The first 10 rows are patterns. Each new row is the sum of 3 different patterns, raised or lowered, with some noise. Before adding, each is slid sideways (what falls off one end comes back at the other) and multiplied by a number that may be negative. Names go in the order of the patterns.
Some rows, each with the names of its patterns after it:
[-32,-12,14,-23,-16,-4,2,-6,24,-19,-6,6,0,2,26,12,6,3,8,2,-36,1,12,25,-5,24,3,25,1,2,3,9,-16,9,5,15,4,-14,15,-1,-13]
k_749
[4,-1,2,13,5,3,15,-20,-4,0,-1,-36,-15,5,13,-3,0,6,-11,23,19,-7,4,16,-7,17,7,-2,0,2,11,-3,21,1,-5,4,-10,-3,-20,12,-6]
k_716
[9,12,7,34,-2,10,3,7,-29,-36,7,-27,-1,22,-8,-1,-1,17,4,-1,-14,-7,-11,-4,-1,-18,-6,-2,2,-2,7,-10,22,-6,7,-3,-2,-5,-2,36,-10]
k_307
[12,15,14,5,4,-1,2,-5,2,2,-31,12,-4,0,-9,-7,11,11,-2,-13,26,3,5,2,-1,1,-7,8,-1,14,32,-1,9,-12,1,10,2,1,6,7,-1]
k_401
[-5,3,-1,27,3,29,-13,10,5,-7,8,23,-6,-3,10,8,-24,8,2,3,6,28,5,7,34,21,1,6,7,9,16,-2,21,4,36,-21,1,4,-3,-4,-2]
k_152
[5,10,2,21,-14,-17,-5,1,11,-11,20,-3,15,-31,2,5,15,-2,-18,12,3,16,-17,5,-7,12,1,2,-13,3,36,-7,-7,-3,-2,-1,-31,-5,11,1,1]
k_75
[-3,24,4,6,0,5,8,2,1,8,11,1,3,-1,-3,-6,4,-13,-3,1,16,4,-30,0,25,12,-6,-8,-28,11,0,2,24,1,16,-18,34,4,-9,12,-5]
k_657
[-20,-3,-9,-6,-7,-2,-1,-5,-11,-5,-1,15,-5,-8,-3,-10,-2,-8,6,-18,-4,-15,23,-34,2,36,35,2,-16,13,4,-20,-36,-2,-2,11,-17,11,0,-5,-1]
k_542
[0,12,4,3,5,-6,-3,-14,6,-29,5,0,3,-36,1,-13,18,-4,26,-9,7,-13,1,4,5,3,-4,7,-5,8,7,1,-13,-33,13,0,2,-18,10,-9,18]
k_238
[-9,-11,-9,1,2,13,-21,3,-28,-11,-8,36,-1,1,-4,4,-3,3,20,2,4,11,0,6,-8,-3,1,-3,0,3,5,13,-15,9,1,36,34,1,3,2,-1]
k_181

New rows, each followed by the names of its patterns:
[-21,10,-35,23,-19,15,-34,-14,27,5,-7,-28,24,11,-26,-28,-17,12,-3,-26,-4,20,-19,-6,-26,-4,-31,1,-14,-33,1,12,-11,-4,12,42,-8,-19,-6,-12,-2]
k_152 k_75 k_542
[8,-14,-6,0,-41,-13,14,-5,2,-28,-2,-76,5,-15,-10,-4,-34,9,-31,1,-22,18,12,-30,7,0,-15,6,-3,-7,-8,15,15,-13,-15,-7,-8,-13,12,-21,-23]
k_716 k_307 k_238
[11,0,-6,-43,-13,33,-15,-14,7,7,-1,27,-18,-20,2,2,16,22,31,8,25,-30,4,-22,15,-8,-2,10,33,17,7,12,-8,27,21,-13,1,18,40,10,-12]
k_749 k_716 k_75
[-15,0,7,10,10,5,-1,6,0,35,0,47,2,17,-29,7,-2,20,-9,19,-13,-8,12,27,-2,-4,9,29,-2,-15,24,15,9,-7,3,25,4,2,-29,-26,18]
k_152 k_542 k_181
[29,33,40,46,27,11,19,25,32,26,28,-7,15,18,35,12,23,-26,39,18,40,39,46,26,15,27,42,14,35,-3,-6,44,23,34,31,37,29,7,35,29,23]
k_657 k_238 k_181
[27,32,18,-18,33,17,2,23,51,55,24,56,29,15,73,39,21,18,22,33,44,36,34,28,41,49,1,33,60,61,22,14,26,36,21,-2,48,21,48,-12,41]
k_307 k_152 k_542
[-2,29,-22,-8,10,1,6,1,6,-1,9,14,5,-12,7,5,-20,-22,22,-1,9,-18,-17,8,9,12,-9,19,14,43,12,-10,-7,35,15,60,-6,17,-35,-2,6]
k_152 k_657 k_181
[0,11,17,-15,-14,-22,1,-1,-3,18,-6,-3,-24,32,19,-21,7,-9,11,-1,10,-12,13,12,-1,-4,-5,5,0,-2,-11,14,-10,-3,-15,9,-21,-5,-9,22,-48]
k_657 k_238 k_181
[-24,-29,3,-17,6,-5,11,15,49,50,7,37,34,-7,78,18,29,-30,23,23,22,13,33,31,-23,29,15,8,17,14,24,23,-2,13,-19,19,6,22,33,-35,24]
k_307 k_401 k_181
[33,-18,39,-15,9,14,58,8,9,32,28,0,4,11,16,26,4,21,-2,40,9,4,2,-1,1,13,1,-2,12,27,20,28,6,5,24,-14,1,18,-2,13,11]
k_152 k_75 k_238
[32,24,15,56,1,22,32,23,47,13,16,15,25,5,-13,32,12,41,27,15,31,24,37,15,16,11,0,32,23,28,28,47,38,13,11,34,17,33,29,12,4]
k_716 k_307 k_401
[16,0,4,8,24,15,20,21,15,-14,0,0,25,10,4,13,18,11,-14,41,5,7,8,-9,26,-5,12,18,48,43,2,46,32,-6,22,19,22,33,17,13,21]
k_749 k_307 k_181
[-1,-5,24,19,6,17,7,7,-8,24,14,22,11,-22,26,31,17,-4,37,4,22,12,9,-16,16,31,-19,-9,8,3,6,-24,-7,23,1,14,-32,36,29,32,2]
k_152 k_75 k_657
[29,10,-13,15,32,24,15,26,40,7,39,12,0,-4,10,33,7,32,43,39,-41,33,47,34,44,8,25,35,21,0,14,28,13,15,45,-5,22,60,-15,8,-6]
k_716 k_75 k_657
[23,-33,-16,-45,-44,3,-4,-35,-16,-2,-15,5,-28,-22,-27,6,-11,13,3,8,-57,-8,-26,-17,-41,-5,5,-41,-11,-12,-10,14,-21,9,-25,-14,-34,-43,-40,-53,-25]
k_716 k_307 k_181
[7,-12,12,-8,12,-30,36,5,-6,17,5,-4,10,-2,-19,-13,-2,-21,12,3,-14,-19,9,-27,8,3,-20,-8,26,-7,-1,27,22,-30,24,-12,-31,-5,4,0,12]
k_716 k_307 k_152
[5,-2,0,13,14,-10,31,-7,27,-21,-2,-37,-21,-12,3,-13,-38,6,-3,11,17,-32,12,18,-20,-2,37,-13,-6,2,5,-30,8,1,-11,14,35,-9,-9,14,3]
k_716 k_401 k_152
[-5,-8,3,-20,22,-3,-18,-3,-25,-7,-2,16,-25,-25,-11,-12,-23,-13,-22,1,-17,6,-38,-7,0,-27,-11,3,-20,6,11,5,-35,-24,-3,-3,-33,-31,-30,11,-70]
k_749 k_716 k_75
[29,-12,14,28,24,-2,-35,27,35,25,-32,12,3,38,32,12,3,14,25,-1,-9,13,-12,-11,-3,-3,23,-12,-5,3,26,9,38,-13,-1,-3,8,13,5,25,7]
k_75 k_657 k_238
[-39,3,-17,-12,-9,-43,-15,-13,28,10,-21,-23,-16,12,-12,-24,-24,-37,-2,-1,-50,0,-26,-17,-5,-15,4,-16,-10,-32,-13,-17,-28,-14,-22,-2,-16,-6,-5,-21,-37]
k_716 k_75 k_657
[35,-24,41,-1,-9,-14,-30,12,-18,-11,-18,10,21,0,-6,-4,8,15,16,6,5,5,-14,-16,20,4,6,7,7,-9,-58,9,-8,4,-12,-9,4,7,1,-4,27]
k_749 k_307 k_181
[31,14,29,11,41,30,0,-6,9,0,22,6,38,19,35,-13,18,0,5,6,3,8,7,26,-8,19,25,17,9,17,-4,16,56,10,9,-9,19,8,-41,0,22]
k_749 k_401 k_75
[-53,-39,-37,-11,-26,-28,-30,-41,-5,-2,-10,-14,-25,-20,-14,-21,-39,-24,-27,-23,-17,-20,-15,-16,-35,-7,-13,28,6,-17,-32,-16,-33,-29,-39,-27,-20,-21,-5,-57,-9]
k_307 k_401 k_181
[-1,-13,-24,-9,9,-15,-19,-10,-35,-43,-49,4,-8,-30,-14,9,44,-16,-12,-21,-11,-50,-46,-9,-32,1,21,-25,-6,-14,5,-13,-24,-25,-21,-35,-17,-7,-26,-18,16]
k_716 k_307 k_542
[-9,-27,-20,-36,-37,-26,2,-30,-34,-5,-23,-23,-48,-35,-4,-22,-20,-22,-9,-18,11,11,-27,4,-20,-4,22,7,-3,-7,6,-41,-94,-1,-22,3,-2,20,-15,10,3]
k_749 k_307 k_152
[14,-4,-5,-4,-2,23,5,5,3,-3,6,-6,13,-3,-5,-25,15,-7,6,-14,15,-17,10,0,-14,-13,-12,-1,-2,-23,-8,1,-27,12,28,15,-23,24,-11,8,5]
k_716 k_307 k_238
[-17,12,-54,-12,-14,2,-38,-32,-18,-15,-13,-46,-8,-38,13,-35,-14,-25,11,-19,-28,-36,-17,-41,-18,-29,-11,-27,-39,-32,-26,-29,-25,-27,-31,-43,-29,-8,20,-48,-35]
k_401 k_542 k_238
[-3,-29,11,18,-17,-14,11,-24,-12,-17,4,-18,-20,-2,-4,14,17,-41,13,5,0,-2,-2,-29,24,-19,-21,-4,-9,-53,-25,-5,-4,-7,-6,34,-26,-4,7,-5,-45]
k_749 k_716 k_657
[-23,1,10,-41,-11,5,-3,0,21,7,-16,-33,8,-3,12,-17,9,-24,29,8,-14,1,0,25,-26,13,-21,42,-30,-3,-11,8,-34,-4,-12,12,8,5,5,-8,-23]
k_749 k_75 k_238
[1,-11,-17,16,7,5,-12,-9,-10,-12,24,-1,0,-17,-23,-18,2,-8,2,-21,32,3,5,-31,-8,-13,13,15,11,-12,-17,-13,-3,4,-6,11,-18,-11,-29,21,0]
k_152 k_238 k_181
[24,13,12,-19,5,-1,33,-5,6,-25,-15,20,8,-15,-4,-31,36,4,27,15,9,18,-23,31,32,-18,10,-15,-17,3,10,5,3,16,36,16,8,32,21,15,5]
k_152 k_657 k_181
[1,-5,25,-8,22,-26,0,-1,5,-21,-10,6,-16,11,15,-10,-3,-15,-24,-7,-8,-11,-31,-1,25,-3,-6,-27,-6,-52,13,-25,4,-42,26,-25,-19,-49,-7,-5,-21]
k_749 k_542 k_238
[30,11,71,35,16,29,34,19,24,30,17,38,21,4,1,15,39,12,4,48,20,23,-19,-3,9,42,12,20,22,-3,39,24,2,33,11,39,9,51,22,35,34]
k_749 k_75 k_657
[-12,-30,-8,13,-8,7,5,26,-18,-26,14,-30,-23,-41,8,-5,-8,-27,26,-21,10,-14,10,12,-15,-1,-4,12,-7,-20,-20,12,10,-2,-61,-25,16,27,-19,14,-39]
k_749 k_657 k_238
[12,-21,30,-15,-1,-22,-8,2,-15,-2,-14,-15,-47,0,-11,-3,-16,-2,1,-12,-10,-28,-6,-32,-12,-21,3,-38,-11,-49,-25,-11,14,-16,-7,-10,-4,1,-10,-2,-28]
k_542 k_238 k_181
[-14,-1,-34,13,11,-15,-20,-28,-7,13,32,7,15,3,1,0,6,24,0,8,17,7,33,-1,6,-13,-17,16,6,11,9,-1,6,21,47,51,7,10,6,0,-11]
k_401 k_238 k_181
[-4,51,4,16,4,-7,8,-45,-9,-17,5,20,-15,2,4,25,-16,10,-24,-8,12,-8,23,27,30,-15,9,19,43,-32,-8,28,37,22,3,5,24,27,-8,8,-1]
k_749 k_401 k_75
[9,56,42,25,47,15,48,1,49,22,41,42,23,26,44,66,27,37,25,49,27,38,62,33,38,53,36,35,30,49,24,37,9,35,46,-24,30,72,33,20,23]
k_307 k_75 k_657
[-18,-18,1,38,24,16,35,66,20,21,-21,31,-1,32,11,14,25,39,23,21,19,17,6,16,27,8,34,-8,33,24,14,4,14,31,-5,5,16,15,-3,59,-2]
k_749 k_152 k_542
[-8,-6,2,-24,-19,5,-8,-6,5,-27,-9,-38,-18,-12,29,-9,0,-11,-7,8,-10,0,-8,2,18,-12,-34,-12,20,-13,-18,-16,-30,6,1,-12,16,-5,25,-18,20]
k_401 k_657 k_181
[34,34,32,64,22,-6,27,35,51,33,43,14,43,39,17,39,31,62,43,38,38,48,34,30,25,37,75,47,24,24,39,50,60,20,29,49,40,9,19,93,59]
k_75 k_657 k_542
[-16,15,-8,-27,11,14,-8,-28,33,0,-10,-28,1,3,-29,-14,19,0,-17,14,-17,-13,-22,-6,2,-1,-24,1,-17,19,8,-15,7,-2,-24,-28,-16,0,-24,-30,-6]
k_749 k_716 k_542
[-22,-16,-9,-48,-26,-17,-4,-31,-7,-47,6,6,-1,-3,24,-3,10,6,-22,3,-55,-8,14,21,-48,14,-17,39,-15,34,-15,1,-34,-9,-4,-6,8,-29,15,-13,-11]
k_749 k_716 k_238
[-25,-45,-38,2,-27,-57,-42,14,-26,-1,-34,-49,-12,-37,-24,-29,-17,-30,-38,-19,-20,-27,-10,-57,-17,-33,-15,-23,-11,-63,-29,-33,-16,-22,-14,-19,-41,-3,-17,-34,-17]
k_716 k_657 k_238
[11,-20,-4,0,-8,5,8,-22,-20,-2,-30,-2,-13,14,-8,-31,-4,19,-19,-49,1,-28,-16,-3,-38,27,-18,1,-32,50,16,-19,26,-4,-31,8,2,-6,-34,-29,-11]
k_749 k_307 k_657
[-18,-6,26,-9,-5,19,-14,24,-6,7,2,-7,-1,-4,-37,-7,5,35,-5,40,-7,18,9,-5,6,9,-22,19,9,-3,-25,-1,15,18,-14,-3,-6,-4,7,-8,6]
k_749 k_152 k_657
[-2,-15,22,23,47,67,-13,51,-12,-17,23,7,19,-5,13,8,33,26,27,15,16,25,11,-10,6,13,-27,30,-18,14,-17,15,20,28,-12,-18,35,-29,-28,-5,-16]
k_307 k_401 k_542
[11,-30,-13,-4,-10,-33,3,-36,-4,-3,11,-12,-9,5,-21,-19,-28,-23,11,4,-11,-14,10,-10,37,-24,-15,-4,-6,-38,6,11,-22,-4,46,2,-40,-15,16,15,-16]
k_749 k_716 k_307
[-11,27,9,34,-1,28,25,21,25,29,37,28,12,19,-2,23,12,30,15,14,38,17,25,8,20,21,8,25,29,48,-8,42,24,14,-8,21,14,8,3,26,34]
k_401 k_542 k_238
[9,-8,10,-13,8,-9,-4,0,0,-4,-4,1,-11,11,-20,2,-29,-28,19,-10,-16,-18,6,-13,47,-13,6,-4,-22,-2,-26,12,-41,6,7,-10,5,-9,-44,-2,-15]
k_401 k_657 k_238
[-17,-8,13,0,27,-19,20,7,6,-12,14,11,3,-1,-18,-30,-37,-6,6,28,1,34,6,18,-3,-1,42,-1,11,19,20,-27,11,-25,18,-10,-11,-33,-34,15,-23]
k_749 k_238 k_181
[-18,2,3,-9,-1,8,22,-19,-13,-25,2,-4,3,-3,22,-17,17,15,38,2,3,15,-46,42,26,-23,1,-1,-22,-22,-1,-4,-9,2,58,0,-9,11,27,-23,1]
k_749 k_152 k_657
[-6,10,-15,7,-20,16,0,-5,27,3,20,9,9,-12,-16,9,-7,23,9,6,17,-2,-18,17,3,5,4,27,-10,12,33,5,-15,2,-1,-17,-31,2,7,-18,8]
k_401 k_152 k_75
[7,16,8,11,-10,13,10,25,20,28,4,31,20,-21,-26,3,19,-9,3,30,27,15,-15,9,28,11,-1,13,16,24,21,1,14,1,22,7,20,24,12,39,-14]
k_401 k_75 k_542
[18,-44,28,-7,-18,-28,0,21,-18,-3,-21,2,9,7,-6,29,-19,13,2,-7,15,8,-16,-3,-5,6,-3,-7,17,3,-11,-40,23,5,-12,-3,4,14,-21,17,-10]
k_749 k_401 k_542
[-11,8,54,3,21,0,6,13,-20,-3,51,12,16,-11,-2,16,5,-4,4,31,18,46,2,45,-1,42,-16,45,17,40,-19,5,24,10,33,-3,6,-33,13,18,-10]
k_749 k_75 k_181
[-22,-12,-3,-16,-30,-33,-25,-17,-6,-54,-30,-35,-19,-22,8,-20,-17,-34,-22,-50,2,-10,-13,-26,-15,-10,-22,-29,-35,-7,-32,-23,-31,-18,-12,-23,-14,-33,12,8,5]
k_401 k_75 k_181
[-13,-33,-30,-24,-26,-23,-8,-23,18,-17,-32,-64,-13,-39,-40,-48,-18,-19,-28,-22,-14,-14,-50,-12,-46,-12,-50,-21,4,3,-10,-15,21,-2,-32,-27,-23,-36,-9,-15,-18]
k_749 k_152 k_542
[13,-5,-15,-1,14,-44,5,28,17,-4,9,-21,-1,-18,-32,17,-10,35,-20,2,-46,-35,-16,-48,-27,5,-20,-13,-15,18,-14,-20,-30,-14,7,-22,-15,-15,3,0,-19]
k_749 k_307 k_542
[-1,10,9,7,6,-9,-11,-6,14,-44,-3,-11,14,-25,20,-16,33,-10,-2,-10,-5,-20,-5,27,-7,-1,-7,17,38,-23,-19,-11,18,-49,-40,-14,-27,-17,25,-25,-12]
k_749 k_307 k_238
[42,24,23,-15,3,20,32,21,57,61,48,61,38,14,30,66,36,50,54,30,8,42,42,16,20,55,45,15,31,37,10,59,23,41,33,48,34,50,37,-2,30]
k_716 k_307 k_181
[32,27,15,-9,-13,-4,9,-13,-3,-3,29,-9,-4,16,-8,-22,-41,-13,8,-16,-24,-28,-2,-17,13,-38,-5,-4,-12,4,19,22,-18,21,7,-50,-73,-11,12,-20,-31]
k_749 k_716 k_542
[-3,5,-24,-32,-18,-24,-11,29,-14,12,-12,-16,-19,-4,18,-41,24,5,-13,19,4,4,-10,-2,3,-7,-23,-36,-2,-32,-23,9,-31,3,-7,14,-6,5,-6,-8,-27]
k_716 k_307 k_657
[0,-14,21,4,-4,-28,-30,-14,-32,-16,-29,-7,7,-2,-4,16,-13,-9,-27,15,16,-18,-21,12,5,-6,-18,20,5,-4,3,-3,-21,21,13,-19,-7,-8,-18,12,-24]
k_749 k_152 k_238
[30,-17,-33,-62,-27,12,-15,11,19,29,-9,-1,-41,-1,-39,-13,-9,-12,6,-27,24,-37,-24,-22,16,-11,-25,-16,-2,-29,-7,13,-3,-1,12,-17,-28,-7,-14,8,-46]
k_75 k_542 k_181
[-6,-2,-13,7,-20,-16,-35,-13,6,12,-12,-18,16,14,1,-21,-24,11,-6,-35,-54,-37,8,3,-31,4,5,-16,-8,-45,-2,-18,-8,-21,-8,15,-9,17,-16,-9,-21]
k_716 k_75 k_542
[-25,-7,23,29,6,35,-7,23,-7,35,-12,-2,-2,8,3,34,25,5,-12,10,14,-8,-2,30,-21,14,0,-2,-30,-13,13,-24,-17,-9,35,3,-26,-8,28,-2,-10]
k_401 k_152 k_657
[31,12,28,-9,51,8,35,-26,17,-9,27,7,27,-3,11,33,-3,6,-2,11,4,-23,10,21,43,-3,33,35,25,18,6,-23,-3,-8,10,-3,19,16,10,-7,-11]
k_75 k_238 k_181
[-2,-10,9,-2,22,1,23,13,2,29,-6,17,-3,7,11,4,25,11,25,27,14,27,1,8,9,5,9,3,32,0,17,12,59,3,16,32,41,11,0,28,-18]
k_716 k_401 k_542
[9,20,-5,21,-41,33,16,7,5,19,-2,-7,4,-15,-1,-21,9,6,21,-27,-1,-7,8,-7,-1,13,-3,-6,-26,-18,14,6,-1,20,-10,13,14,2,-38,-45,31]
k_716 k_238 k_181
